There are 3 ways to turn a row about zero (a turn may also mirror it). The second row of each pair is the first, turned, with some noise. The first 21 pairs use one turn. New pairs use 2 turns, one after the other, and a turn may come again.
Known pairs, each followed by its turns in order:
[-23 -13  -6  12  15 -17]
[  7   6   4  11 -24  24] | meto

[-24   5   0  24   4 -14]
[-10  21   0   6 -19  20] | meto

[  4  -5  22  14  14 -10]
[ 24   6   7  -5 -18   4] | Nir

[-12 -12   3 -25  18 -16]
[  7 -22 -14  -5  15  23] | vigi

[ -3  -2 -18 -10  12  -3]
[15 -4 14 -3  1 11] | meto

[-17  -3   9   8  21 -11]
[ 22   4  12  -7  -4 -18] | Nir

[  0 -16 -16  21   1  24]
[ -9  25  -5   7 -25  11] | vigi

[-11  23 -14 -14 -18  -9]
[ -2 -14  28 -20   1  -3] | vigi

[ 10  15 -23 -23 -22 -24]
[-28 -25  15  29   5   5] | Nir

[-12   2 -19  11   2  -6]
[ -7 -11   8 -14   1 -15] | Nir

[ 9  3 -7 -7 -4  2]
[-7 -7 -5  5  3  6] | Nir

[-19   4   7  12  16  -5]
[-6 13  2 18 -8 17] | meto

[ 1 18  7  4 -3 15]
[-9 13 -2  2 17 -9] | meto

[24 -5  7 12 19 -9]
[-13  11 -21   8  17  -7] | vigi

[  7  -3 -13  -8  -6  12]
[  5  11  -1 -16  -9   2] | vigi

[ -1   5 -11   8 -14  10]
[-21   0  -6  -9   0   0] | Nir

[ 23 -11   6  -6  -6  -6]
[12 16 -9 -4 17 -6] | vigi

[-22 -15 -23  -8 -16  -9]
[ 6  1 23 -9 -2 32] | vigi

[-11   1  10  14   3  18]
[ 0 18 -7 20  2 -7] | meto

[  9  18   8  20  18 -21]
[-32   2  23   6  -9   9] | meto

[  9 -12   9 -19 -11  -5]
[ 1  5  7 17 12 19] | Nir

New pairs, each followed by its turns in order:
[25 19  1 24  5 -4]
[  5  22  23  12  -9 -18] | meto Nir

[ -9 -18  -8 -21  -1  -6]
[-7 -6 13 26 -1  4] | Nir meto

[-18  -4 -13  -1  10 -23]
[ 20  11  -1  -3 -22 -13] | meto vigi

[ 18 -19  21   0 -16   6]
[  0 -26  -9   3 -25   8] | vigi Nir

[-10  -3 -15 -10 -10   9]
[ -7  12 -10  12   4  11] | vigi Nir

[ 4  1  0  7 -9 -4]
[-6  1  7  9  3 -4] | meto Nir

[-24  22 -22   3   1  18]
[  7   0 -43  -8  -4  -1] | vigi meto

[ 12  -2 -19  21 -10 -18]
[-14  14  -2  17  17  19] | vigi meto

[ 10 -14   5  -2  15 -13]
[  1  16   9 -14   5  14] | meto Nir

[-19  13 -16 -12  -9   3]
[-13 -17   5  14  10  15] | Nir vigi

[-12 -24  20  14  16  23]
[-30 -10  -4 -30 -11   9] | vigi Nir

[ 11 -14   4  -4 -17  14]
[ -8   7   2 -10  22  11] | meto vigi

[-18  -1  13 -10 -16  -3]
[-11 -16   6  13   0 -16] | Nir vigi

[  1  -2 -21  16 -15   7]
[ 19  -2 -15   3   7  19] | Nir meto

[ 4  2 18 14  0 -3]
[-10   5  13  -8  -1 -14] | meto Nir

[-12  12   2 -17  16  12]
[-9 -1 11 -3 24 14] | vigi Nir

[-14  19  13  18  15 -11]
[  4   9  -7  14 -32   9] | vigi meto

[ -7   9  23 -24  15 -14]
[-19  19   4  17  15 -20] | Nir vigi

[ -2  -3   7   8  18 -17]
[-15   2  -6  11 -12  15] | vigi vigi

[  6  17  -1 -16  -4 -24]
[ 2 13  7 31  0  2] | Nir vigi

[14  7 10  4 22 24]
[ 20   0  14 -14 -24  -9] | meto Nir

[ 16  24  19   5 -16   3]
[  1   8  32   1 -18  -5] | Nir vigi

[  2   8 -15  11 -22  -3]
[ 10 -21   2   9   5 -17] | vigi vigi

[ -1  -6  17 -12 -21 -22]
[-21  18 -11  19   4 -12] | Nir meto

[ -7  17 -25  -9   3  10]
[-8 18  7 16 20  0] | vigi Nir

[  6 -17   8 -11 -11  -4]
[  6 -13 -16   4  -7   9] | vigi Nir

[ -7  12   4  -6 -20  -2]
[14  8  7 10 -6 15] | vigi Nir

[ 14 -24  23  -7 -16  16]
[-18  20  -1 -16  15 -26] | vigi vigi

[ 21   1  -9   4 -11  -8]
[ -7 -22  -4  -6   6  -9] | vigi vigi

[22 21 17 17  4  6]
[-19 -10  17   7  24  12] | vigi vigi

[ 11   3  22 -23 -21   5]
[ 12 -22   3  15  -7  26] | vigi Nir

[ 18  23  -3 -18  13  -5]
[ 10 -13  16  14  23  -8] | vigi Nir

[  5 -19  -6 -22  -8  -2]
[  1 -11 -25  12   6   8] | vigi Nir

